The first 10 rows are patterns. Each new row is the sum of 2 different patterns, raised or lowered, with some noise. Before adding, each is slid sideways (what falls off one end comes back at the other) and multiplied by a number that may be negative. Names go in the order of the patterns.
Known rows, each followed by the names of its patterns:
[-0.50  0.19 -0.93  0.84  1.03  3.13 -0.36  1.32  0.12 -1.56 -0.92  0.01
  0.47 -0.52  3.13 -0.88  0.30 -0.28  1.14  0.98  0.02 -0.30 -0.11 -0.33
  0.27 -0.02 -0.18  0.90  0.55  1.99 -0.73  2.62  0.21 -0.53 -3.13  0.03
 -0.22  0.40 -1.54 -0.23  0.35 -0.53  0.25 -0.22  1.17  1.04] | L
[-0.02 -1.20  1.22 -0.16 -1.08  0.19  0.43 -0.82 -1.03 -0.27  0.26  0.12
 -0.13 -0.37  1.03  0.41  0.23 -1.61  2.30 -1.14  0.12 -0.13 -0.79  0.04
 -0.04  0.05 -0.38 -2.25  0.19 -0.38 -0.13  0.82 -0.12  2.55 -2.25  0.56
 -0.56 -0.16 -0.61  0.46  1.31  0.01  0.28 -0.31 -0.46 -0.36] | M
[ 0.03 -0.64  1.14  1.39 -0.13  0.67  1.21 -0.85 -0.41  1.34  1.94 -0.30
 -0.72  0.12  0.15 -0.98  0.50  0.53  0.37 -0.29  0.49 -1.21  0.02 -0.21
  0.16 -0.35 -0.33 -0.19  0.74 -0.62 -0.02 -0.73 -1.13  0.47 -0.75 -1.24
 -0.04 -0.10 -0.21  1.46  0.30  0.63 -0.10  1.35 -0.11  0.34] | V
[-0.49  1.45  0.57 -1.29  1.60  0.33 -1.23  0.40 -1.61  0.00  0.23  0.69
 -0.14  1.90  1.87  0.08  0.89 -0.36  0.90  0.09 -0.29  1.73  0.93  0.28
 -0.75  0.43 -2.59 -0.95  2.57  1.03  0.75 -0.37  0.06  1.14  1.02 -0.26
  0.06  0.17  1.10 -0.37  0.44  0.52  2.75 -0.58  3.11  0.55] | W
[ 2.51  0.45  0.62 -0.92  0.83  0.04  1.29 -0.49 -0.44  1.61  0.10  0.50
 -0.92  0.43 -0.26  0.29  0.36  0.41 -1.62 -2.46  0.05  0.00  0.32 -1.27
 -0.12  0.35  1.24 -0.35 -0.84  0.83  0.79 -1.15  0.22 -0.08 -0.28 -0.17
  0.16  1.04  0.26  0.08 -1.50 -1.93 -0.07 -0.93 -0.25 -1.29] | J
[ 0.58 -3.13  2.31 -0.59  1.33 -0.32  0.75  2.50  0.27 -3.13  0.07  0.66
 -0.87 -0.79  0.30  0.41  0.98  0.18 -1.36 -2.23 -1.47  1.26 -0.20  0.96
  1.08  0.15 -0.72  0.53  0.45 -0.51  0.14  0.00 -1.23  0.37 -0.40 -1.21
  1.19 -0.47 -0.04 -0.88  0.20 -0.41 -0.14  0.90  0.92 -2.57] | Y
[-0.19 -2.10  1.04  0.58 -1.05  0.29 -0.01  0.30 -0.05  0.11  0.92 -0.01
 -0.44 -0.53 -1.18  0.24 -0.63  0.25  0.80 -1.34  0.23 -0.31 -0.34  0.70
 -0.46 -1.14 -1.54 -1.13 -0.37  1.77  0.20 -0.82  0.66  0.89 -2.51 -1.55
  0.90  0.68 -1.03 -0.04 -1.41  0.45  0.02 -1.77  0.17  0.33] | G
[-0.44  0.57 -2.20  0.08 -0.09 -1.59  0.18 -1.45  0.77 -1.92  0.34 -0.75
 -1.82  1.16 -2.11  0.75 -0.03  2.48  0.35 -0.84 -0.85 -1.51  0.26 -0.38
  0.06 -1.95  0.42  0.05  0.93 -0.30  0.79  3.13 -1.37 -0.26  0.03  0.53
 -2.83 -1.75  1.79  0.38 -0.07 -3.13 -0.24  0.04  1.71  1.73] | H
[-0.89  0.25 -0.28  0.06 -0.34  1.90 -2.30 -0.43  1.16  1.20 -1.64 -0.29
 -0.11  1.08 -0.19 -1.70 -0.60 -0.90  1.12  1.77 -0.59  1.66 -0.07 -0.25
  0.06  0.08  1.75 -0.25  0.23  0.45 -0.20 -0.35  0.47  0.46  0.07  0.19
 -0.39 -0.49  1.21 -1.68 -0.10  0.68  0.14 -2.49  1.59 -0.07] | D
[-2.02 -2.14 -0.75  0.87  1.24  0.41 -0.02  0.15  1.54  3.13 -0.28  0.06
 -2.33  0.12 -0.14 -0.99  0.32  0.54 -0.80 -1.28 -2.01  1.54 -0.05 -0.14
  1.18  0.25 -0.36  0.51 -0.44 -3.13 -1.70 -0.64 -0.40 -0.09  2.28 -0.26
 -0.42 -0.94 -0.08 -1.11 -0.21 -1.86 -2.31 -0.18 -0.47  0.26] | U

New rows, each followed by the names of its patterns:
[-0.32  3.52  1.61 -1.48 -0.82 -1.25  0.89  0.27 -0.28 -0.11  1.10  0.56
  1.34 -1.48  1.06  0.99 -0.07 -2.47  1.88 -1.55  0.29  0.92 -0.94  0.07
  2.13 -1.83 -0.04  1.54  1.48  0.38  1.47  0.19  0.00  1.35 -1.36 -1.35
  0.44 -0.04  2.68 -0.48  0.79  0.95 -1.85 -0.31 -1.74  3.10] | M W
[-0.91  0.00  0.97 -1.69  0.36  1.97  1.14 -0.38 -1.72  0.05 -0.55 -1.95
  1.17  0.53 -0.23 -1.55 -0.07 -4.01 -1.53  1.07  0.22 -0.50 -1.33 -0.85
  0.87 -0.48 -0.98 -1.46 -1.74  0.58 -1.88 -1.63 -0.41  1.29 -1.48  3.15
 -0.09 -0.65  0.27  0.95 -1.88  0.81 -0.58 -2.35  0.75 -0.69] | V W
[ 1.03 -0.45  0.65 -1.75  0.79 -1.03  0.29  1.20  2.69  0.56  0.47  0.18
  2.04  0.83 -0.91 -0.73  0.14  0.61 -0.57 -1.39  0.72  0.45  2.02 -0.57
 -1.05 -2.05  1.22 -1.57  0.41  1.82  1.08  0.26  0.04  1.49 -2.40  1.24
 -0.84 -0.55 -0.75 -1.09  0.18 -0.08  2.02  0.96  0.48 -0.16] | L J
[-1.29  1.62 -0.42 -1.28 -1.26 -0.28  1.50  0.56  0.84 -1.33 -0.98 -0.80
 -1.69  0.60 -0.21 -0.69  0.33 -1.15  0.12 -0.76 -0.79 -0.06  0.28 -1.56
 -1.07 -0.56  0.88 -1.91  1.06 -1.56  1.25  0.45 -0.96 -0.43  1.98 -1.49
  1.58  0.26 -0.20  0.07 -1.01  0.06 -4.11  3.72 -0.41 -0.84] | M D
[-0.46  0.19 -0.73  4.65  1.65  4.05  1.36  3.19  2.88  1.12  1.70  2.35
  3.15  2.78 -0.49  2.17  1.81  1.50  0.89  1.29 -1.20  2.51  3.70  3.27
  3.61  2.93  1.80 -0.80  2.47 -0.41  3.41  1.62  3.10  1.08  2.68  3.79
  2.21  2.30  1.82  3.43  3.76  2.57  0.22  0.17 -0.20  2.36] | L U
[-1.76 -1.60 -2.64 -2.51 -2.37 -1.86 -0.80 -3.14 -2.78 -1.94 -2.03 -1.72
 -1.87 -0.75 -0.07 -2.48 -2.27 -2.15 -1.82 -3.57 -3.58 -0.24 -1.83 -2.57
 -3.68 -1.81 -2.40 -1.51 -1.13 -2.06 -1.55 -3.25 -2.08 -1.37 -2.61 -1.78
 -3.63 -0.29 -3.70 -1.65 -2.34 -3.35 -1.14 -3.20 -1.43 -2.11] | M H
[-1.86 -2.12 -1.30 -2.13 -2.58 -3.20 -3.32 -3.22 -2.11 -3.61 -3.31 -1.82
 -0.56 -1.86 -2.25 -2.14 -0.06 -2.81 -2.57 -2.03 -2.22 -3.41 -3.71 -1.98
 -1.86 -2.43 -3.32 -2.82 -2.81 -3.22 -1.34 -3.17 -2.10 -2.45 -1.71 -2.39
 -3.22 -1.92 -4.59 -1.47 -3.31 -2.02 -3.26 -3.61 -1.72 -3.12] | L H
[ 1.54  1.76  1.99 -0.11  1.12 -2.19 -0.83  2.46  1.40 -0.08  1.37  0.45
  0.49  1.60  0.62 -0.16 -0.33  1.20  0.42  1.00  0.77  2.61  0.99  3.70
  1.26 -1.58  3.94 -0.10 -0.51  1.86 -0.04 -0.56  0.75 -0.91  0.09 -1.47
  1.34  0.01  2.04  2.98  0.42  3.72 -1.97  1.87  0.00  0.16] | M W
[ 0.16 -0.05  0.33  1.34 -0.16  0.44 -0.81  0.52  0.20 -1.55  0.53 -1.02
  2.16 -1.81  2.47  0.36  0.04  0.62 -0.48  0.45  0.09  0.64  1.39  0.34
  0.69  0.83 -0.59  0.83 -0.51  1.69 -0.34  0.84  0.77 -0.49 -0.87  0.05
  0.45  0.00 -0.91  0.63  0.65  1.06  2.23 -1.00  0.74  0.15] | M H
[-1.61 -1.43 -0.34 -0.36 -1.18  3.12  0.64 -1.93 -3.80  1.16 -1.28  1.08
  0.95  0.67  1.53 -0.75  0.06 -2.91  2.71 -1.42 -0.46 -0.27 -1.31 -0.15
 -0.14  0.06  0.11 -1.29 -0.10  0.42 -0.41  0.48 -2.19  1.17 -2.77 -1.08
  1.67  2.61  0.13  0.33 -1.17  1.82  1.25  1.01  1.40  0.06] | L G
[-1.58  0.11 -0.29  0.04 -4.44 -2.82 -3.13 -1.52 -1.73 -0.27 -1.73 -1.07
 -1.48 -0.98 -3.90 -1.92 -0.80 -1.70 -2.38 -1.77 -1.28 -0.96 -0.99 -1.95
 -4.20 -0.82 -0.50 -2.20 -0.96  1.78 -2.91 -1.89 -0.27 -1.41 -1.59 -1.45
 -1.15 -4.21  1.03 -1.28 -3.52 -1.90 -0.19 -1.27 -1.96 -2.38] | Y D
[-1.61  0.71  0.49  0.34 -0.88 -0.72  1.20 -0.77 -0.84  3.16 -0.18  2.71
 -1.63  0.30 -3.04 -0.60 -0.98 -2.50 -0.22  4.37 -0.18 -0.77  0.32  0.75
 -0.85 -0.34 -1.93 -1.51  1.18  1.78  1.56 -2.35 -1.08 -1.29 -0.29  0.72
  1.00 -0.37 -0.19  1.55  1.99 -0.10  1.29 -1.71  0.55  1.13] | Y U
[ 0.21  1.11  1.24 -0.31 -0.07 -1.35 -1.49  1.32 -0.68  0.94  1.07  0.64
 -0.36  1.57  1.44 -0.11  0.67  0.01 -0.28  0.51 -0.30  0.12  1.56 -0.06
 -0.20 -0.23 -0.88 -0.49  1.27  1.39  1.30 -1.96  0.69 -1.72  2.48 -0.38
  1.23  0.04  1.21  1.99  0.64 -1.98  1.47  0.45  0.97 -0.09] | W Y
[ 2.38  2.46  0.43 -0.24 -1.86 -0.21  0.06 -0.73 -0.94 -2.69  0.63 -0.83
  1.91 -0.33 -0.69  1.39 -1.11  0.10  0.66  2.25  1.64 -1.35 -0.26 -0.52
 -0.56 -0.19  0.38 -1.20  0.58  2.19  1.68  0.37  0.72  1.69 -2.14  0.22
  0.39  1.05 -1.25 -0.02  1.12  1.54  1.71 -1.32  0.28 -0.07] | H U
[-0.52  2.39  1.25  2.10 -0.10  0.45  1.03  2.43  3.24  2.71  0.44  2.27
  1.22  5.51  1.33  2.68  0.03  2.43  3.22  1.34  0.26  2.31  1.64  0.35
 -0.04  3.14  2.09  2.28  2.91  1.22  0.38  1.41  2.27 -0.53  1.21  2.02
  1.69  1.42  3.91  1.96  1.24  1.29  1.80  0.27  1.89  0.22] | Y U
[-0.07  1.14  1.36 -1.16  0.31  0.25 -0.11 -0.09  0.58  1.55  0.58  0.83
  0.90  0.41 -0.19  0.37  0.14 -0.25  0.53  0.69  0.54 -0.14  1.18 -1.93
 -0.16  1.53  0.14  1.59 -0.43  0.26  1.01  0.20  0.18  0.94  1.28  1.63
  0.03 -1.04  0.27  2.50 -0.89  1.46  2.29  0.89  0.34 -0.09] | W G
[-1.94  1.28 -1.01  1.04  0.71  2.11  0.70  0.01 -1.16 -1.32 -1.33  0.86
 -2.08 -1.36  1.27  3.57  1.17  0.35  0.65  4.44 -0.37 -0.12  0.95  0.52
 -1.67 -2.15  0.78  1.21  0.07 -1.18 -0.60 -0.59 -1.34  2.13 -1.28  0.76
  0.21  1.37  0.31 -1.28  1.17 -3.72  1.89 -1.40  0.97 -1.22] | L H
[-0.47  0.09 -1.32  2.79 -0.03  0.73 -0.84  1.01  0.01  1.26 -0.40  0.11
  1.41  0.28  0.35 -1.21  0.78 -0.49 -0.07  0.48  0.52 -1.50 -1.56  0.31
  0.57  0.32 -0.41 -0.03  0.68  1.36 -0.50 -0.08  1.57  0.79 -0.70  0.91
 -0.36 -0.33  0.62  1.26  1.03  0.08  0.27 -1.25 -2.18  0.25] | V J
[ 0.18 -0.25  1.09  0.47  0.70 -0.28  3.87  0.59  1.57  0.71  1.89 -0.20
  3.01  0.68  0.26  2.57  1.06  1.56  0.18  2.43 -0.31  1.14  2.00  2.11
 -1.10 -1.09  1.07  1.70  1.29 -0.81  0.72  0.91  2.71  1.81 -0.02  2.65
  1.71  0.01  1.40  1.07  1.84  0.90  1.41  2.20  1.26  0.98] | J D
[ 0.79  0.32  0.19 -0.49 -1.95 -2.01  0.13 -0.77 -0.25 -1.59  0.00 -0.46
  0.76 -0.53  0.53 -0.19  2.02 -1.20 -0.64  0.25 -0.39 -1.51  0.57  0.55
 -1.07 -0.22 -2.84 -2.21 -0.50 -0.95 -0.92 -0.52  2.80 -0.20  0.54 -1.56
  0.74 -0.46  0.41  0.07 -0.33  0.98 -0.96  0.10 -2.87 -0.83] | W J
[ 1.41  0.51  1.89  2.17  1.12  0.98  2.53  1.94  2.01  3.03  1.45  2.99
  0.89  1.07 -0.13  2.91  3.10  1.88  1.52  1.73  2.87 -0.77  1.44  1.01
  2.96  1.60  1.33  0.70  1.57  2.48  0.91  3.26  1.01  3.12  1.42  1.04
  0.89  1.33  1.59  2.67  5.44  1.15  1.81  1.22  3.36  2.22] | L J
[ 1.02 -1.64  1.03 -0.62 -1.18 -0.22 -1.73  0.31  0.51 -1.36  0.05 -0.75
  2.80 -0.59  1.34 -0.80  1.00  1.40 -0.38 -0.87  0.52  0.35 -1.42 -0.47
 -2.26 -0.80  2.46  0.75 -0.56 -2.02 -1.19  1.44  0.45  0.08  0.41  0.01
  0.14 -0.20  0.36 -0.16  2.06 -0.85  1.51  0.44 -0.88  0.11] | W Y
